There are 10 hidden switches. A switch that is on adds its own fixed numbers to the row, and there is some noise. The rows also spread widely along 10 directions, which tell nothing about the answers.
In the rows, zero is written as 128.
Some rows, each with its switches (1 for on, 0 for off) after it:
[125  88  78 138 125 147 112 116 116 130 121 125 115 115 151 127 125 156
 121 144 122 125 138 155 120 119 132 125] => 0 0 0 0 0 1 0 0 1 0
[128 144 212 132 167 172 118 113 150  98 136 154  84 100  87 142 129 180
 113 126  68  56  64 168  72 139 118 222] => 0 1 1 0 1 1 0 1 0 0
[124 104 136 172 151 131  68 172 145 121 129 153 108 156 159 156 113 125
  99  92  54 112  76 111 100  68 148 191] => 1 0 0 0 0 1 0 1 0 1
[174 136 132 118 185 114 118 168  91  80  63  94 110 107 100 158 131 153
  75 171  62  42 137 126 115 137  92 169] => 0 1 1 0 1 0 1 1 0 1
[103 121 143 150 129 152 131 131 138 110 124 170 110 116 128 137 131 166
 118 135 123 109 102 145 115 117 131 133] => 0 1 0 0 0 0 1 0 0 0
[136 151 133 143  85 198 166 140 130 122 146 115 116  94 159 178 100 157
 108 146  51  96  86 167 104  60 162 198] => 1 0 1 0 0 0 0 0 1 0
[135 111 121 124 135 150 100 115 114 118 100 123 117 148 127 135 134 126
  86 120  77  98  99 129 142 130 112 161] => 0 0 0 1 1 0 0 1 0 1
[150 120 112 125 132 140 110 112 129 139 138  94 110  90 101 129 107 167
 148 144 118 131 141 163 114 135 130 171] => 0 0 0 0 1 1 1 0 0 0
[111 150 134 169 143 118 120 187 102 114 104 158 101  97 124 174  98 175
 113 138 119  83 112 116  90  96 131 165] => 1 1 1 0 0 1 0 0 0 1
[ 86 145 105 148 145 122 158 177 105 194 125 136  80 129 115 147  88 121
 123 116 162  86 125  76  79 151 105 139] => 0 0 0 0 1 0 1 0 1 0
[136 123 151 138 120 155  93 118 142 134 144 120 115  96 116 150  92 187
 150 141 114 151 119 172 114  96 151 185] => 1 0 1 1 0 0 0 0 1 0
[147 117 133 142 146 120 113 163 137 164  99  99 140 137 142 151 106 144
 128 117 125  83 135 114 143 133 111 173] => 0 0 1 0 0 0 1 0 1 0
[112 137  96  99 170 149 128 107  75  87  79 134 106 116 150 119 147 165
  88 174 113  54 151 162 111 138 112 154] => 1 0 1 0 0 0 0 1 0 0
[127 145 180 154 131 155 130 155 128 118 121 164 115 141  98 167 133 123
  97 100  65  86  66  99 125 124 111 160] => 0 0 0 0 0 0 0 1 0 1
[130 117 107 125  88 171  89  73 116 137 134  99 100 128 127 135 111 153
 110 130  87 121  96 161 131 102 148 221] => 1 1 1 1 1 1 0 0 0 1
[127  70 139 157 110 144  48  99 144 118 126 153 129 139 133 125 134 162
 129  99 105 158  95 158 153 104 140 145] => 0 0 0 0 1 1 0 0 1 1
[161 100  87 108 143 154 101 112  98 124 118  77  71 142 112 143 112 111
  62 150  43 101 105 122 101 120 122 199] => 1 1 1 1 1 0 0 1 0 1
[108 153 121 122 161 105 108 150  78 120  90 133 101 114  88 144 111 159
 128 161 155  92 160 107 114 150 101 145] => 1 1 1 0 0 0 0 1 0 0
[109 154 149 124 176 103  75 158 104  88  99 139 120 147 112 131 133 137
 125 146 113  93 143 104 131 117 112 169] => 0 1 0 0 0 0 1 1 0 0
[118 142 107 152 122 112 140 171  98 146 100 142 120 110 116 159  99 162
 133 144 160 115 157 109 134 141 108 114] => 0 0 1 0 0 0 0 1 0 0
[143 101 127 135 149 129 118 139  96 140  94 127 108 129  87 152 127 128
 106 120 115  97 123  98 126 164  93 109] => 1 0 0 0 0 0 0 1 1 0
[108 152  92  93 160 130  72 107 108 141 127  83 112 121 158 103 100 165
 154 162 135 100 167 171 100 105 151 250] => 1 0 1 0 1 1 0 0 0 0
[149  99 114 155 145  92  87 185  97  93  55 131 154 142 137 166 134 134
  91 133  98  90 137  90 174 105 103 102] => 0 1 0 0 0 0 0 0 1 1
[147 104 141 144 116 133  88 123 113 100 107 134 109 113  93 155 123 163
 101 136  94 133 105 136 139 114 127 142] => 1 1 1 0 1 0 0 0 0 1
[169 167 119 109 122 138 136 110  75 140  76  66 139  96  88 149 125 162
 128 149 120  52 155 145 164 168  92 192] => 0 0 1 0 1 1 1 0 0 1

New rows. What belongs after each?
[128 124 121 126 163 112  75 127  99 131  87 119 116 130 118 126 120 160
 123 133 129  86 145 137 130 151 108 182] => 0 0 1 0 1 1 0 1 0 1
[122 183 152 125 132 146 148 134  90  92  75 142 163  78 121 156 132 187
 136 153 127  61 143 155 148 123 117 148] => 1 0 0 0 0 0 0 0 0 0
[101  83 110 150 172 122  83 140 140  98 125 172  87 128 144 117 131 161
 105 148 121 138 123 141  87 108 138 129] => 0 1 0 0 0 0 1 0 0 1
[133 116 122 145 168 122  97 155 122 127  78 127 130 136 152 147 119 147
  97 118  95  76 119 123 128 116 118 172] => 1 0 0 1 0 0 1 1 0 1
[141 122 162 156 182 124 111 176 169 159 111 122 123 117 152 150  92 173
 133 113 110  76 116 136  92 121 128 216] => 1 0 1 0 0 0 1 1 0 0
[129 137  88  99 150 138 115 105  74 147 106  86  91 110 106 125 116 146
 124 170 140  96 166 139 109 155 113 177] => 1 0 1 0 0 0 1 0 1 1
[110 137  88 136 154 126 143 157 109 171  87 119 120 132 149 142 100 133
 106 128 136  73 140 103 111 149 106 159] => 0 0 0 1 0 0 0 1 0 1
[116 141  50 144  84 148 139 137  93 145 109 104 128 112 174 146  97 143
 115 146 107 111 146 139 133  92 139 167] => 0 0 0 0 1 1 0 1 0 1
[164 100 184 157 152 154 121 149 169 101 127 148 110 101 100 157 129 167
 105 113  53 108  74 156 104 125 122 149] => 0 0 0 0 1 0 1 1 0 0
[148 108 154 173 139 135 134 167 119  84  76 172 127  95 112 179 132 182
  93 117  91  92  95 142 136 123 110  88] => 1 0 0 1 0 0 1 1 0 0
[109 129 141 157 168 100  76 179  96 145  71 142 104 163 130 150 110 138
  96  94 123  49 103  93 126 137  93 187] => 0 0 1 1 1 1 1 1 1 1
[ 96 172 103 129 141 130 133 131 107 179  93 112 146 110 165 130  95 168
 163 127 164  65 160 139 119 131 125 211] => 1 0 0 0 0 1 0 1 0 0
[175 112  76 149  82 137 149 154 122 182 130  65 127 111 116 175  82 120
 121 122  93 134 130 102 140 109 132 150] => 1 0 0 0 1 0 1 0 0 0
[119 111  88 133 122 157 158 116 120 143 104 130 129 114 155 129 133 154
 112 142 139  90 136 147 134 146 118 123] => 0 0 0 0 0 0 1 0 0 0
[156  84 212 171 124 156 108 137 144 113  90 177 117 115  80 181 129 185
  92  78  80  95  46 143 144 146 102 119] => 1 0 1 1 1 0 0 1 1 0
[139  98 172 146 154 179 133 107 151 125  97 152 114 115 125 142 141 168
  92 109  79  67  71 166 112 158 107 163] => 0 0 0 1 0 0 1 1 1 1
[130 147 117 144 108 156 141 119  95 163 109 116  93 110 109 154 103 159
 118 119 114  77 109 134 112 149 116 193] => 1 0 1 0 1 1 1 1 0 1
[142  51 122 169 121 156 117 118 159 147 122 148 102 138 138 144 128 140
  85  89  81 103  59 127 113 136 124 143] => 0 1 0 0 1 1 0 0 0 1
[ 74 152 146 131 164 163 137 108 125 166 124 165  73 114 132 122 110 177
 121 124 159  71  99 151  67 158 127 205] => 1 0 1 1 0 0 1 0 0 1
[ 79 176  86 117 129 138 103 110  84 157 102 114 121 124 169 116 100 175
 154 147 172  82 167 159 128 120 135 225] => 1 0 1 1 0 1 1 1 0 0
[124 108 142 137 112 139  78  98 109 130 121 139  99 148  86 133 132 141
 110 114 113 117  92 120 144 141 115 167] => 0 1 1 0 1 1 0 0 0 1
[155 132 134 131 160 127  89 141 137 138 118  89 123  87 116 146  83 179
 150 134  97 113 136 163  96 113 138 215] => 1 0 0 1 1 1 0 1 0 0
[ 63 167  88 120 100 145 115  99  60 156  81 135 105 157 144 120 117 144
 115 141 172  70 144 119 153 143 104 187] => 0 1 1 1 1 0 1 1 1 1
[166 145 131 130 100 175 152 115 120 143 146  77 106  83  99 169  96 159
 128 145  77  96 107 153 103 114 137 207] => 1 1 1 0 0 1 0 0 0 0
[118 136 139 148 128 145 139 129 115 151  97 133 108 110 121 152 108 159
 116 122 119  71 102 125 110 133 116 173] => 1 1 0 0 1 0 1 0 1 1
[136 169 181 156 114 131 124 166 113 146 110 130 139 117  85 179 103 141
 147 103 114  93 105  96 151 119 115 165] => 1 0 0 0 0 0 1 0 1 0
[ 66 190 140 150 129 139 143 186  94 103 130 183  78 129 137 156 114 140
  96 140 113  73  95 110  94  83 136 162] => 0 0 1 0 1 0 1 0 0 0
[145  98 122 147 134 146 125 124 110 133  99 136 103 105 108 154 116 175
 104 124 115  95 110 148 117 152 109 134] => 1 0 1 1 0 1 0 1 0 0
[151 111  81 114 120 157 138 100  98 142 117  84  94 108 113 142 114 143
  97 162 101 107 136 136 112 136 124 165] => 1 1 1 0 0 0 0 0 0 1
[124 159 166 177 118 121 156 178 118 137  79 168 153  86 108 182 108 187
 144 111 156  85 121 118 149 132 111 114] => 1 0 0 0 0 0 1 0 0 0
[147  95 101 130 174 122 131 151  96 132  62 121 107 158 125 140 148 101
  54 110  84  37 108  83 134 174  76 125] => 0 0 0 0 1 0 1 1 0 1
[167 118 134 136 113 158 103 112 122 125 127  97 116  91  92 150 110 161
 132 137  73 131 118 164 124 127 125 174] => 0 0 0 0 1 1 0 1 1 1
[154 127 130 154 131 132 150 168 131 136  98 109 143  81 126 178  89 175
 135 143 110  96 135 132 114 108 124 147] => 1 1 0 0 0 0 0 0 1 0
[112 151 146 157 111 172 131 137 131 129 128 148 108 126 149 155 112 142
 104 108  63  90  72 134 109  88 145 205] => 1 0 0 0 1 0 1 1 0 1
[160  67 107 142 106 150  95  92 148 126 109 117 137 106 142 128 127 192
 119 140 116 150 131 190 163 128 136 139] => 0 0 1 0 1 0 1 0 0 1
[100 106  93 137 135 136  87 121  83 106 110 149  78 153 130 131 134 121
  84 143  96 116 114 109 111 109 122 139] => 1 1 0 0 0 0 1 1 1 1
[101 130 158 134 199 113 122 156 137 144  98 155  99 119 107 129 111 162
 124 123 144  68 121 113  77 168  97 166] => 0 1 0 0 1 0 0 1 0 0
[129  93  80 158 121 119 117 148 126 219  97 106 116 152 155 146  82 131
 117  96 146 107 129  89 130 145 116 172] => 1 0 1 0 1 0 0 1 0 1
[146 136 179 133 127 157  59 116  93  51 131 142  97 118  79 156 145 152
 102 142  43 117  82 158 128  83 137 176] => 1 0 1 0 0 1 0 0 1 1
[170 126  89 151 134 128 141 195 101 128  85  81 130 100 159 181  94 149
  95 155  66  65 144 133 114  98 118 174] => 0 0 1 0 0 1 0 1 1 1
[137  84 107 150 156 135 146 151 123  91  99 162 105  92 125 145 141 173
  89 151 116 108 129 149 109 139 111  64] => 0 0 0 0 0 0 1 0 0 0
[130 123  80 143 134 135 128 144 131 189 105  78 115 124 184 140  78 158
 126 126 120  64 138 136  98 116 134 238] => 1 1 1 0 1 1 1 1 0 0
[150 115 198 126 153 184 104  92 155 139 164 124  88 126  72 136 131 130
 125 103  55  98  60 146  85 149 117 211] => 0 0 0 0 0 1 0 1 1 0
